The rows are grouped in 4 different ways at once. Each group adds its own fixed numbers to the row, and there is some noise. The rows also spread widely along 10 directions, which tell nothing about the answers.
Known rows, each followed by its group in each grouping:
[ 41 -25   7 -20 -20  20 -19  52  14 -33 -19 -10  16  37   5 -20  -9  19
   7   5   7  -9  13  -9   0   0  25  11   7  -9  21 -40] : (1) Pimor q892 X
[-37  20 -35  -4  -8 -31 -33   7  17  14   8  -2  28 -18  48 -23  41  43
 -45  10  16   7  12  11  42  30  13   1 -21 -10  23 -28] : (4) pusez q95 C
[ 30 -42 -34  27  11  27  -5  27 -31  15  67  43   2  -5  40  47 -75  24
  18 -24   0 -32  37 -52   0  17  35 -18 -17   3  -2 -13] : (0) Vev q644 C
[ 22 -28  -7 -11  -9  30  14  39  11   1 -11  14   2  47  -3   0  -7   4
  21 -11  -2 -34  -4 -33 -26   3   3  -3 -15 -19  -7  -8] : (1) pom q892 X
[ -4 -24 -39   0 -20   2 -51  23  26 -13 -12  -2  11 -15  -8 -36  17  31
   1 -11 -23 -31   9  33  14   1   2  27  30 -25   8  -1] : (5) febi q95 H
[ 21  21  28  21   5  16 -28   7  -8  -5  15  14 -35  -2  10   3 -61   1
  27  16  13 -25   1  -6  -3 -56  25  19  -3  11 -41  10] : (5) pusez q644 H
[-31  -6 -46  21   9  17 -33   9  11  24 -13  39 -17   9 -18 -23   8  33
  -2 -31 -50 -36  -8 -14 -24 -12 -11   9 -10 -28 -32  36] : (4) pom q644 C
[-18  50  -8   9 -15 -33  -2 -24  12  11  17   2 -24 -43  10 -27   2  -8
 -21  24 -13  -9  11  20  42 -30  11  28 -36  49  -5  16] : (2) Vev q644 X
[ 21 -22 -15   2   0  29   8  28 -19  11  27  21  16  21  19  16 -30  -1
  21  -9  15 -45  17 -44 -11   3  11  -3 -25  13 -13 -13] : (3) Dapa q892 X
[-10  37 -11 -25 -47   3  53  -2  37  29  -3  24 -36  28  14  14  -9   9
  26  -1   0  24 -31  -2 -20  41  -6 -25 -41 -22  13  21] : (2) Pimor q95 X
[-17  -2   0   2 -21 -22  23 -49  66  36   8 -24   5   6  -9 -23  48 -45
   0  22  -9 -38 -15  25  17  14 -27  23  -6  16 -14  38] : (0) febi q95 X
[-60  47 -17 -20 -12   6  -6  16   7  47  -6  -2  11  40  15   2  21   4
 -14  16  48   2  -8 -10  -7  -6 -12  22 -24  29 -10   8] : (3) Dapa q644 C
[ 55 -21  52 -13  -7 -30   9  13  20 -47  12 -23  15  41  39   8  -5  26
 -31  26  64  21 -16 -44  12  49  45 -34  -8 -18  37 -73] : (5) Dapa q892 C
[ 31  21  34  -8  11  52   2  44  -7   0 -25  28 -39  52  -6  12 -64  -7
  52   1   5 -13 -22 -32 -33 -48  15   8 -15   0 -47   4] : (4) pom q644 H
[  3 -17  10  22 -54 -19  32 -33  41 -20  28 -12 -41  -1 -39 -11   1 -11
 -15  10 -15   4  -8  -9 -11  12  14 -15  -8  33  10  45] : (3) Dapa q95 X
[ 16  74  27  -7  -9 -22 -15  15   1 -28 -42   1 -35 -16  12 -37 -16  41
 -13  25 -18  31 -13  11  24 -47  30   4 -32  13  -6 -34] : (4) febi q892 X
[ 13  52  27 -22 -44   3  36 -20  47  19 -24   2 -34   3 -18 -28  -5 -66
  54  24 -23 -19 -19  44  11 -46 -18  29 -12  28 -24  39] : (5) Pimor q892 X
[ -4  -2  -1   2 -12  18 -28  18  18  -2 -23  -3  -9  29 -26 -23  -1  21
  12  -2 -13 -20  -5 -12 -26 -30  -5  19   7  -7 -28  14] : (3) pusez q892 C
[ 49  -2  46   9   4   3  18  -8  13 -10 -30   6 -40  44 -43  -7 -23   5
   8   1 -12 -26 -41 -38 -36 -33  13 -20 -25  -3 -44   3] : (5) febi q892 C
[ 21  44  53  16  51 -24 -15 -33  13   8 -21  -5 -21  19  39 -12   4  26
  -5  35  10 -36 -44 -38   4 -21   6  14 -47 -37 -56 -23] : (2) pom q892 X
[  9  12  -3  -6 -24  41  39 -31  58  49  11  28 -25  30  38  20 -26 -74
  93   7 -19 -36 -21   7 -23  15 -40  19   4 -37 -35  72] : (4) pom q644 X
[ 35 -12  43 -33 -21 -31  15  15  28 -30 -16 -37  18  16 -29 -39  33 -35
 -39  24  30 -15  -2   6  37  -6  23   9  -9  53  19 -40] : (5) febi q892 H
[-36  24 -23 -16 -72  12   9  38  19  -5 -23   5 -50  21 -64 -25  -3  27
 -10 -11 -16  38  -2   8 -40 -21   7  -2  -1  28  16  35] : (3) pusez q892 H
[  3  34 -13 -18 -42   6   5  24  16   7  -1  17 -21  17  12  -4 -20   0
  28   6  12   7  -3   4 -15   3   6   4 -14   9  10   1] : (2) Dapa q892 C
[ 78 -52  26  -1  15  -9  11  21 -15 -42  17   5  18 -12  14   9 -32  12
 -22  -9   0 -25   6 -56  33  22  47 -30 -37  11  -1 -54] : (3) febi q95 C
[ 14 -33   1  13  -7   0 -23  33 -13 -19  25 -18  34  16 -32 -25   1  -4
 -34   5  43 -53  25 -11  18 -31  27  12  -7  81   2 -32] : (5) Dapa q95 X
[  1  25  -6 -13 -15 -34  27 -13  12  13   5  21 -26 -17  28   2   9  26
 -23   3  -5   9 -18 -13  16  30  18 -29 -46 -26  15 -18] : (5) febi q892 H
[ -5   0  -8   9  -3 -11 -25  11  15  -9  20   6  -2  -7   6 -13 -11  17
 -14   8  -1  -6   9  -2  22  -8  22  11  -5  14   2 -10] : (0) Dapa q644 C
[ 16 -11  24 -14  -3   1  17  22  11   4 -16 -26  19  57  -4  -9  24  -5
 -29  21  42 -25  -8 -36  -7  -1  10  -1 -30  29   0 -34] : (1) febi q892 X
[ -5 -18  -7 -20 -25   2  19  31   9   1   9  -5   4  41  -4   4  11  15
 -28  -3  30   1  -1 -43 -15  36  14 -17 -17   3  23 -15] : (3) pom q892 H
[-57  24 -32 -15 -17   7  34   8   9  75  16  12   2  59  31  31  24   6
 -27   0  53   6 -10 -37 -32  52 -11 -22 -42  10  11  16] : (4) febi q644 H

New rows, each followed by its group in each grouping:
[  7 -47 -23  18   4   5 -20   1  18   3   4   0  18  35  -5 -13  25  33
  -7 -12  -1 -52   3 -25 -21  20  -2   5  10 -31   1  -6] : (5) Vev q892 X
[ 11  -2 -11 -31 -37   4  23  40  15 -20 -18  16   5  -6 -29 -27  -1   0
   3 -16  -7  -8   2  21  26  -9  12  -5 -25  24  18 -24] : (5) pusez q95 X
[ 38 -31   4 -14 -23   6   0  12  49 -26 -25   5  -5  25   5 -15  15   1
  30   3 -27 -14 -17  -4  -7  21   2   2   9 -53   7  -6] : (1) Dapa q892 C
[-19  -6  -4 -32 -36 -18 -11  35  51 -25 -46 -37  18  49 -43 -54  54  40
 -45   7   8  21 -10  12  -1  12   1  11  12   5  37 -32] : (0) febi q892 X
[-25  16  16   0  -2   3  20 -13  27  42   5  -3 -11  46   1   1  19 -33
  -9  19  32 -23 -14 -20 -16  -2 -10   9 -25  26 -24  28] : (4) pusez q644 H
[ 27 -22  22  -4 -13  -7  -7   6  25 -29   1  -8  -2  19  -3 -17  -8  16
 -15   4   5  -4  -6 -10   8   9  20  -3   0  -8  13 -14] : (5) Pimor q644 X
[-27  -3 -56 -21 -46   6  -9  12  51  20  -4  14   7   8  20 -25  29  11
  27 -11 -18 -16   7  27 -12  41 -31  20  10 -47  22  22] : (2) pusez q892 X
[  0  15  11  28 -13 -31   7 -25   2  12  31  -7 -40   1 -18  -7   1   7
 -40  19  10 -14   4 -29 -11  -8  26  -4 -32  49  -3  13] : (2) Vev q892 H
[  2 -10 -14  27 -17   2  -3  -1  13   9  26  10 -21   4 -16 -12 -21  14
   0  -1 -24 -22  13 -10  -9  -9  10   2  -7  14  -4  17] : (0) Pimor q892 X
[ -3  24   7  -2  -5  -7 -19  13  14  -6 -10  -4  -2  27  16 -14   5  38
  -5  17  29  -5 -18  -7  -1   2  10   8 -20  -5  -1 -24] : (2) Dapa q95 X
[ -2  20   0  -9 -33 -18  -5  31  14 -26  11   0 -18 -15  13  -7 -24  45
 -20  12  14  40   8   9  28   8  41 -13 -12   5  33 -32] : (0) pusez q95 H
[ 18 -33 -25  18   1   8 -40   4  13  14  20   1  15  27  30   0  -3  22
   8  -3   7 -48   8 -28 -25  29  -4  12  11 -33 -11   2] : (2) febi q892 C
[-12  30 -22  -1 -14  23 -16  34 -11  36   9  13   1  40   6   2 -20  -5
  20   7  37 -33   7 -15 -27 -26  -2  20 -19  41 -18   1] : (2) Dapa q892 C
[-26  -9 -19   8 -30  11  -9  12  26  20   2  -7 -11  19 -24 -15  21  -2
  -2   8   5 -28   4   8 -19 -14  -1  17  -1  17  -9  32] : (1) pusez q95 H
[ 23 -66 -11  18  19   5  -1   9   0  21  40   5  28  53   9  15   9   7
 -26 -13  33 -68   6 -77 -30  50   6 -18 -23  -6 -10 -13] : (2) pom q892 C
[-12  -3 -18 -20 -21  -8  -1  10  28  17 -22  -4  13  26 -19 -27  40   3
 -16  -5   3 -25 -11   4  -3   7 -12   5  -8   3   2  -4] : (5) febi q892 C
[-27  -3  -7  29   8  -5   8 -15  -4  26  14   5  -8  21 -19   0  18  21
 -30   1  11 -37 -15 -41 -21  -7   3  -8 -44  26 -29  17] : (3) Dapa q95 X
[ 11  28  22 -28 -14  11  29  15  20  -1 -27   1  -9  17  -1  -6  -9 -13
  22  11   3  -3 -22  -4  13 -17   3  10 -30   9 -19  -4] : (3) pom q95 X
[-17 -25 -49  -8   8  21   2  32  -1  33  14  40  16   8  24  11  14   2
   8 -19  -7 -50  10 -21   2  20  -1   6 -31 -21  -6   0] : (1) Dapa q644 H
[ 29  15  17 -10  -7 -21 -82  53   4 -64 -13 -39  26 -17  38 -46  -9  42
 -28  37  23  11  30  17  56 -33  49  41  23  10  25 -73] : (1) pom q892 C
[ 36 -24  14 -23 -38  -9   2  16  54 -40 -16 -14 -14   8 -35 -45  14 -28
   6   6 -20 -14  -4  14   9   7   7  18  15   5  17   2] : (2) pom q892 H
[-33  -3 -68 -43 -44  -5   5  36  25  24   9  25  32 -12  27 -16  42   1
   2 -16   5 -13  20  28  29  49  -8   8  -6 -16  47 -19] : (5) Dapa q892 H
[-11 -51  -5  11 -31  20 -26   9  39 -10  13 -26  12  44 -31 -21  10  -5
  -6   1  12 -28  13  -9 -30   2 -11  27  38  13  -1  39] : (3) pusez q644 X
[ 41 -22  19 -15   2  22   3   7  37  -5 -41   9 -18  46 -10  -7  -2   6
  44  -6 -19 -33 -40 -13 -32   6 -10   0   6 -65 -26   2] : (5) febi q892 H
[-18 -21 -23 -30 -17 -21   3  15  46   3 -28 -26  47  32  -2 -41  81  13
 -49   0  12  -9  -6   7  24  51  -8   2 -10  -1  34 -28] : (4) febi q95 X
[ 17   3 -18 -25 -37 -27  49  12  -7   3  52  20   7 -58  29   4  -5 -45
 -17   3   3  -9  36  -7  62  28  32 -11 -49  59  36 -20] : (3) Dapa q892 H
[ 23 -11  25  17 -21 -12  22 -23  33 -15   6  -6 -22   0 -29 -25   4 -25
  -8  12 -18 -20  -7  -4   8 -14  12  -6 -21  34 -14  20] : (4) pusez q95 X
[-30  15   2   0  -8 -28  -8   9  11  10  13 -33  32  42  12 -26  52  12
 -64  29  65  -5   9 -19  10  17  13   5 -21  52  27 -34] : (4) Dapa q892 X
[-12  62  28 -39 -12   0  33  12  38  17 -55  -4 -17  41  18  -6  21   8
  15  27  17  17 -48   3   4 -13  -3   7 -41 -22 -12 -15] : (1) pom q95 X
[  2 -13   4  23  -1  -4 -15  -8  14  16  14  -8 -11  29 -13 -18  15   0
 -21  12   1 -31   3 -25 -18   2   8   4  -6  16  -9  15] : (4) Pimor q892 H
[  1  26  10 -13 -29 -14  46 -21  46   8 -38  20 -50   8 -48 -31  25  -2
   5  -8 -53  -3 -45   9  -8  -3  -7 -13 -50  -8 -14  34] : (2) Pimor q95 X
[  6  -3  -1 -12  10  12 -20  17  25  11 -32  10  -1  30  -7 -28  20   9
  18  -2 -10 -45 -15  -6 -16 -10 -13  26 -11 -31 -29  -1] : (2) pusez q892 H
[-10  -8 -12  10  -8 -11   2  -4  24  10   2   1 -17  -5 -27 -15  15  12
  -9   3 -22 -17  -2   4  12  -7  11  10 -13  14  -6   8] : (0) Vev q95 H
[ 14  -6 -11   7  -1  -3 -17  10   8   4  19   8  14  15  43   1   0  11
  -1   7  15 -18   8 -25   6  27  16  -4 -11 -11   6 -25] : (4) Dapa q892 C
[ -3   5 -26   2 -38  -5  34 -12  15  19  21  19 -25 -22  -8   6 -11  -6
   7  -8 -29  -3   3  -5   8  10  10 -11 -29  23   3  33] : (3) Vev q95 C
[-26  68 -23 -30 -66 -34  69 -13  20  32  26  33 -38 -52  20   8 -12 -24
  -4   5  -5  35  -9  25  42  15  15 -28 -61  35  26  16] : (5) pom q95 C
[ -6  49  23 -25 -33  21  30  32  10   9  -5   1 -17  52  19  11 -34  -9
   9  21  53  32  -6 -12 -13 -13  13  -7 -25  38   3  -6] : (4) pusez q644 X
[-34   0  -9  14 -13  -4 -47 -15  56   5 -19 -37  10  40 -10 -46  48  11
 -12  23   4 -13  -3  21 -11  -4 -18  48  42  -2   0  30] : (4) Vev q644 X
[  6 -11 -30 -27 -31  21 -33  56  31 -31 -45   9   5  30 -28 -48  16  32
  22 -16 -23 -14  -3  20 -17  -3  -7  26  17 -24  16 -16] : (2) Dapa q892 X
[-12  21 -26  37  -4 -20 -18 -51  25  38  34  15 -24  -7  71  15  -2  37
   8  17 -14  -2  -2 -19 -11  42   3  -6  -5 -57  -3  25] : (4) Vev q892 C
[ 12 -16 -15  -1 -29   0   2  10  18 -13   7  15 -11 -21 -13 -10 -11   7
   8 -11 -33 -11   7   0  11   1  13  -4 -11   0  -4  16] : (3) pusez q95 C
[-21  32  -8 -13 -27 -27  -8   6  34  -6 -10  -7  -8   6  19 -24  22  44
 -26  14  13  20 -18   6  12  27   6   0 -21 -21  21 -15] : (2) pom q95 X
[-14  23   2  15  19 -11   7   1 -17  26  15  23 -17  11  21  16  -5  22
 -30  12  16 -18 -12 -47   0 -13  25 -13 -63  14 -23  -8] : (1) Dapa q644 C
[ 60  18  65 -20  26  18  -9   6  34 -28 -80  -8 -20  35 -12 -20 -13   7
  48  17 -28 -19 -57  -9   0 -43  -1  21 -11 -44 -65 -13] : (3) febi q95 C
[ 44 -44   2  22 -10   8 -31  20   1 -24  32 -19  17  20  -3 -14 -20   0
  -6   8  23 -46  35 -25  -7  -4  24  21  15  38   8 -17] : (2) Vev q892 X
[-15 -26 -59  -5 -38   7 -15  42   0  11  55   8  34   0  48  10  -1  10
 -10  -6  41  -4  43  -3  18  60  22  -7   4  18  54 -21] : (4) Dapa q95 H
[ 19   9  -8 -12  -9  41   2  19  10   5   0  37 -13   1  33  13 -49 -11
  73  -6 -21 -24  -5  -4  -3 -10  -5  20  -6 -29 -27  17] : (3) Dapa q644 X
[-26  14 -21  16  31 -20 -49 -20  28  22 -34   6  10  -6  -6 -58  67  12
 -13   8 -44 -58 -14  12  19 -29 -19  40 -16 -16 -39   5] : (4) Dapa q892 C
